There are 3 nested groupings, the coarsest first. Each group lies inside one group of the grouping before and may be the whole of it. The rows also spread widely along 10 directions, which tell nothing about the answers.
In the rows, zero is written as 128.
Known rows, each followed by its group in each grouping:
[153  62 113  95 120 125 107 123 164 110 123 124 142 120  93 129 115 114
 122 130  81 133] -> limud Pup tomuz
[166 110 109 159 116 124 151 119 158 115  93  65 116 196 139 122  90 152
 145 152 112 159] -> limud Gof zibef
[161 192 163  94  84 151 133  90  80 161 141 100 178 148 115 153  90 143
 146 118 104 140] -> limud Gof Lil
[158 125 119 126 133 131 106  77  53 143 175 139 125  87 128 151 106 103
 118  77 190 110] -> limud genu pur
[204  79 156 125 132 119 119 143 136 137 157 136 167 144 177 107 137 134
 166 137 166 174] -> limud Gemaf rada
[120 167 129 157 130 146 145 110 113 125 100  97  90 129 115 154  86 127
 126 141 131 122] -> limud Pup para
[126 163 180 155 178 154 140 164 166 105 113 130  91  85  96 110 151 123
 143 142 108 100] -> limud Gemaf Vasud
[144 166 157  96 129 143 151 134 120 140 131 138 155  81  91 152 124 139
 120  86  81 109] -> limud Gof Bav
[116 143 173 147 124 164  97 100 136 138 129  96  88 158  83 128 102 111
 187 177 114 123] -> Kig fum vunud
[122 101  70 145 120  99 147  67  87 115 115 107  92 133 131 171  73 120
  97  98 164 110] -> Kig pom nive
[146  68 119 166 171 126 121 157 154  69 137 139  74  46 100 118 149  79
 107 132 146 106] -> Kig zubom radum
[207  36 100 140 145 126 134 112 154  66 172 124 161 145 107  74 134 146
 133 136 141 174] -> Kig fum rubut
[162  51 134 112 108 115 128 126 172 143 126 107 136 145  91 123 117 171
 141 120  85 143] -> Kig pom Vom
[165 135 119  85 110 140 145  69 111 106 156  95 167 115  84 122 102 158
 101 105  96 112] -> limud Pup Dek
[ 88 149 127 127 184 162 183 132 137 109 114 145 113 121  34 129  93 200
 143  87  69 115] -> Kig zubom Suga
[ 86 167 164 116  96 134 148 124 167 178  72  81  72 109  92 151 112 140
 135 115  54  65] -> limud genu voz
[161  90 140 153 110 104 107 121 127 122 129 110  87 110 173 141 139  85
 123 145 170 116] -> Kig pom vuba
[128  78  96 130 134 105 169 115 171 153  84 110 132 215 130 115  80 208
 170 104  89 144] -> limud Gemaf mamo
[102 102 154 110 119 129 110 112 125 192 115 154 125 167 123 153  98 122
 193 122 112 134] -> Kig fum vunud
[100 163 135 128 120 136 159 107 140 145  79 100 103 165 120 149  83 155
 147 136  86 113] -> limud Pup para
[114 122 101 119 126 138 153 115  82 162 126 129 119 138  79 172  60 169
 140  78 129 149] -> Kig zubom Suga
[123  63 115 100 124 119  99 145 172 121  96 157 173 173 129 144 113  73
 173 150  90 160] -> limud genu voz
[ 90 152 111 116 172 152 157  81 131 103 109 137 146 166  70 126  85 161
 157 107  75 102] -> limud genu pur
[ 99 132 132 125 113 148 102  94  92 168 115 113 110 159  65 190  54 127
 162 129 116 136] -> Kig pom Vom
[123 179 156 140 164 160 170 143 148 115  94 139 165 193 115 127 104 168
 181 142  79 162] -> limud Gof zibef
[151 112 173 170 163 177 103 170 173 142 126  97  78 128  50 109 127 144
 187 154 111 149] -> limud genu pur
[155 122 135 115 126 114 166 130 117 113 150 143 127  55 126 127 142 136
  89  82 128 104] -> Kig zubom radum
[133 149 173 112 107 174  66 133  79 192 152 134 141 133  85 179  92  85
 191 134 148 167] -> limud genu voz
[147  86  78 150 121 106 109 129 101  99 119 130 126 115 150 169  97  41
 112 131 183 147] -> limud genu voz
[168  98 140 125 155 143 119 186 163  85 133 143 176 115  87 132 128  96
 145 157 111 171] -> limud Gemaf rada
[101 111 136 151 158 124 148 187 179 121  79 156 100  93 121 146 144  91
 137 123  98 109] -> limud genu voz

New rows. What belongs after each?
[121 143 106 175 183 105 195 140 135  77  82 162 127 132 199 131 132 116
 116 113 140 112] -> limud Gof zibef
[115 114 178 144 152 139 103 155 167 164  97 135  75 112 121 124 135 107
 174 141 112 104] -> limud Gemaf Vasud
[146 171 205 149 151 155 160 140 122 146 158 143  88  53 119 108 172 153
 132 107 135  95] -> Kig fum rubut
[186 112 157 133 113 102 153  94 142  95 155 107 123 111 185  91 168 145
 111 127 145  97] -> Kig pom vuba
[160  98 153 174 149 101 142 145 140 100 128 148 106 131 218 112 164 109
 144 149 182 133] -> Kig pom vuba
[149  99 123 103 110 122 148  98  91 179 146 140 149 134 109 143  94 168
 141  73 126 143] -> Kig fum rubut
[ 96 105 103 110 112 132 111  82 110 151 103 122 118 173  88 169  60 111
 160 129 105 132] -> Kig fum rubut
[151 124 144 158 167 152 155 175 126  95 135 159 173 160 102 138 112 148
 166 151 132 200] -> Kig pom Vom
[144  89  95 141 123 111 122 105 106 105 126 116 117 136 128 157  96 104
 116 125 155 133] -> Kig pom vuba
[177 130 181 111 140 176  95 143 118 100 184 135 174 110  45 129 136 129
 154 150 119 167] -> Kig pom vuba
[189 109  71 130 114 111 155  72 105  83 154  84 163 161 115 117  77 167
 103 106 149 148] -> limud Gemaf mamo
[167 135 178 130  80 138 100  77 119 154 168  61  53  64 112 113 133 125
 120 129 141  72] -> Kig zubom radum
[116 148 102 144 173 144 176 148 145  83 100 125 144 154  66 136  84 167
 133 122  90 147] -> limud Gemaf mamo
[104 169 170 167 202 169 130  94 136  81 141 154  92 104 110  94 152 124
 164 134 129  74] -> limud genu voz
[119  86 170 125 155 119 118 176 166 172 108 183  97  78 151 132 165  95
 160  98 113 100] -> limud genu pur
[136 120 127 135 154 155 125 170 119 116 129 160 172 139  89 155 104 100
 161 133 133 184] -> limud genu voz
[140 117  79 158 146 127 176  95  81 113 141 119 111 126 113 135  78 172
 116  81 165 131] -> Kig zubom radum
[154 170 142 108  99 146 141 114  98 171 133  83 111  67  57 170  93 150
  96  75  98 102] -> limud Gof Bav
[128 197 148 135  98 145 160 121 115 114 111  78 109 155 113 150  85 136
 144 156 114 143] -> Kig zubom Suga
[125 133 115  79 127 121 153 114 112 123 127 160 183 110 107 152 110 123
 115  77  91 117] -> limud genu pur
[145  72 135 149 145 122 120 185 142 165 115 151 105 104 131 148 127 103
 149 102 149 151] -> limud genu pur
[167 180 206 136 138 162 134 106 132 122 175 111 109  67 117  88 177 144
 139 122 133  82] -> limud genu voz
[169 114 130 118 128  99 152 108 154  89 145 114 126  70 142 104 157 129
  81 103 121  81] -> limud Gemaf mamo
[180 188 149 131 101 119 165  74 101 109 152  67 125 108 159 110 118 154
 100 118 152  91] -> limud Gemaf rada
[142 101 105 108 121  92 172 107 120 139 119 160 182 171 189 134 111 146
 146  86 136 143] -> limud genu voz
[128 102 146 114  95  98 132 128 122 167 110 143 139 158 180 166 108 114
 155 131 130 142] -> Kig pom Vom
[136 157 187 174 140 140 147 119 110 158 137 118  78 125 155 132 127 159
 160 131 164 117] -> Kig pom Vom
[ 92 171 197 134 111 151 104 179 150 183  81 128  86 112 125 176 129  70
 178 156 102 114] -> limud genu voz
[115 169 169 155 149 148 184 178 170 107  94 117  92 123 103 120 131 162
 150 143  91 130] -> Kig zubom Suga
[ 92 103 144 156 180 130 136 181 158 120  94 187  93  88 120 151 142  75
 146 132 111 119] -> Kig fum rubut
[134  56 119  94  98 104 118 104 179 123 108 122 139 177 141 112 113 126
 167 146  83 134] -> Kig zubom radum
[137 103 111 101 147 109 169 118 145 117 109 155 190 177 147 129  98 159
 154 103 101 142] -> limud Gemaf rada
[ 97 169 174 122 148 124 150  98 153  87 114 147 116  97 133 125 150 118
 126 139  79  61] -> Kig pom Vom
[151  72 109 110 128 130 116 140 136 157 116 112 141 137  67 159  74 133
 144 109 107 157] -> limud Gemaf rada
[138 112 119 196 162 113 152 138 113  93 123 124  54  67 140 148 133  99
  92 118 188 109] -> Kig pom nive
[115 123 122 117 168 156 104  96 121 110 120 164 170 185 101 145  85 112
 192 139 102 147] -> limud Gof Bav
[100 100 129 151 127 117  94 114 132 159  96 122  46  88 145 163 118  57
 135 121 149  71] -> limud genu voz
[164 146 113 152  71 116 157 107 109 156  85  46 119 191 161 160  65 142
 137 140 135 157] -> limud Gof Lil
[169 117 158 148 117 117 141 114 163  84 134  96 111 117 149 105 153 127
 122 160 123 114] -> Kig pom Vom
[170 117 114 172 141 162 120 109 106  85 152  72 120 163  56 131  81 153
 143 156 156 172] -> Kig pom vuba
[150 188 159 164 110 152 159 173 115 163  99  71  96 129  99 153  90 148
 137 139 141 160] -> limud Gemaf Vasud
[142 112 131 154 147 112 124 134 136 110 106 138 127 153 192 137 114  77
 156 159 163 139] -> limud Gemaf rada
[157 165 186 100  93 159 128  77 106 171 165  92 129 133  91 116 114 174
 161 121 105 117] -> Kig fum rubut
[118  61 148 138 128 110  99 156 160 157  98 145  82 113 139 155 137  91
 151 128 121 116] -> Kig pom vuba
[ 96 183 148 138 137 151 182 127 140 125  91 114 115 151  85 142  97 161
 147 132  71 122] -> Kig fum rubut
[183 105 118  85  91 106 175 119 144 145 121 114 186 143 137 123 113 179
 112  81  81 143] -> limud Gof zibef
[133 126 139 143 142 158 107 147 103 125 139 128 110 100  52 178  97 104
 132 133 141 156] -> Kig pom nive
[117 142 146 145 150 129 164 132 135 134  91 154 141 189 200 126 115 137
 180 146 136 148] -> limud Pup Dek
[172 133  76 158 136 105 172  86 121  40 126  69 118 100 132 121 100 118
  62 129 155  99] -> limud Gemaf rada
[125 130 150 109 119 139 134 141 114 159 123 162 157 147 120 160 106 113
 166 126 110 164] -> Kig fum rubut
[173 114 189 124  86 111 143 180 145 180 132 111  93  38 126 154 161 132
  97 102 121 114] -> Kig pom Vom
[117 161 175 132 119 142 133 162 151 159  77 108  99  99 110 160 122 107
 139 133  73 102] -> limud Gof Lil
[123  88  90 134 110 110  85  69 100  89 117 118 130 174 141 172  71  51
 138 172 153 137] -> Kig pom Vom
[167 197 153 176 123 123 202 137 117 122 124  79  89  88 160 118 132 175
  90 106 157 103] -> limud Gemaf mamo
[159  81  81 153 154 126 171 105  84 155 150 139 144 157 120 129  82 197
 144  53 177 163] -> limud genu voz
[146 170 149 120 133 142 156 127 137  76 128 117 131  71 100 131 136 114
  87 136  99 101] -> limud Pup para
[163  67 114 137 144 137  75  94  98 147 145 139 127 147 133 140  90 100
 162 119 167 148] -> limud Gof zibef
[145  99 162 143 142 159  84 129 155 108 139 103  95 113  57 124 127 111
 152 166 111 124] -> Kig pom vuba
[131  71 107 123 153 108 141 123 154  83 116 166 154 157 140 136 124 112
 143 131 115 145] -> Kig pom nive
[152 186 161 165 132 175 142 118 125 136 117  77 123 196  99 126  85 167
 181 164 119 166] -> limud Gof zibef
[117 163 134  96 111 134 151 107 125 132 115 121 154 129 101 148 106 133
 131 107  87 108] -> limud genu voz
[137 114 149 120  79 114 114 134 151 141 106 105 104 144 162 141 119  87
 158 167 119 137] -> Kig zubom radum
[116 125 109 121 136 119 145  84  95 113 133 153 139 150 156 139  95 122
 146 115 144 127] -> Kig zubom radum
[ 96 160 112 156 135 111 181  84 116 103  97 115  95 141 148 141  98 124
 118 124 130  88] -> Kig fum vunud
[151 114 121  89  89 113 139  72 119 130 148 100 118 115 111 123 107 158
 113  95 108  98] -> Kig zubom Suga
[118  55  94 127 171 130 121  74 130 132 123 150 115 161 125 115  93 152
 165 104 124 111] -> limud Pup Dek
[130 121  97 128 128 117 148 123 103 115 118 142 146 117 138 161 104  95
 114  98 145 131] -> limud genu voz
[160  93 134 124 155 126 142 119 103 127 168 156 137  82 100 130 135 161
 114  71 144 119] -> Kig pom vuba
[125 138 147 156 127 130 156 128 136 145  98 129 119 199 173 128 108 142
 189 159 128 159] -> Kig fum rubut
[132 151 133 136 137 152 137 136 119 138 119  89 110  98  53 157  84 139
 119 115 113 116] -> limud Gemaf rada
[122 174 164 180 127 148 153 181 127 135  88 117 110 164 143 157 106 102
 170 180 140 182] -> Kig fum rubut
[173 127 164 160 117 129 132 101 130 122 153  98 112 162 166  98 133 131
 163 165 163 146] -> Kig fum vunud
[177 142 169 115  74 131 150 116 157 137 131  54 122 146 104 124 125 176
 131 144  92 141] -> Kig pom nive
[ 97 178 144 190 163 128 184 130 110 171  78 118  51 135 162 137  98 171
 150  97 159  96] -> limud Gemaf Vasud
[134 124 138 154 160 108 171  98 140 137 127 133  97 127 180  94 136 182
 138  89 143  79] -> limud Gemaf mamo
[139 196 173 150 107 143 143 131 141 131  95  74  79  96 126 146 125 111
 123 146 104  92] -> limud Gof Bav
[162 125 160 154 151 172 109 140  84 143 173 138 133 127  71 154 103 141
 163 128 173 186] -> Kig pom nive
[ 91 118  99 104 115 120 146 123 144 148  76 126 133 148  91 168  83 125
 136 101  69 117] -> limud genu voz
[177  93 107  97  90 113 139  55 108 124 160 102 151 144 125 117 101 146
 117 106 131 127] -> Kig fum rubut
[115 150 183  92 107 139 142 119 141 171 121 123 132 120  88 149 118 168
 148 109  63 105] -> Kig pom Vom
[121  84 107  92 115 116 120  84 147 104 116 123 153 149  85 149  93 123
 129 130  75 113] -> Kig pom Vom
[176 144 167 132  87 109 142 157 164 112 118  89 111  82 167 119 163  85
 103 148 125 113] -> limud genu pur
[135 124 109 136 113 120 150 140 102 178 100  94 110 136 109 177  63 147
 130  95 138 142] -> limud Gemaf rada
[185 106 125 158  92 125 157  84 103 165 150  67 100 175 144 110  91 193
 145 115 170 159] -> Kig fum rubut
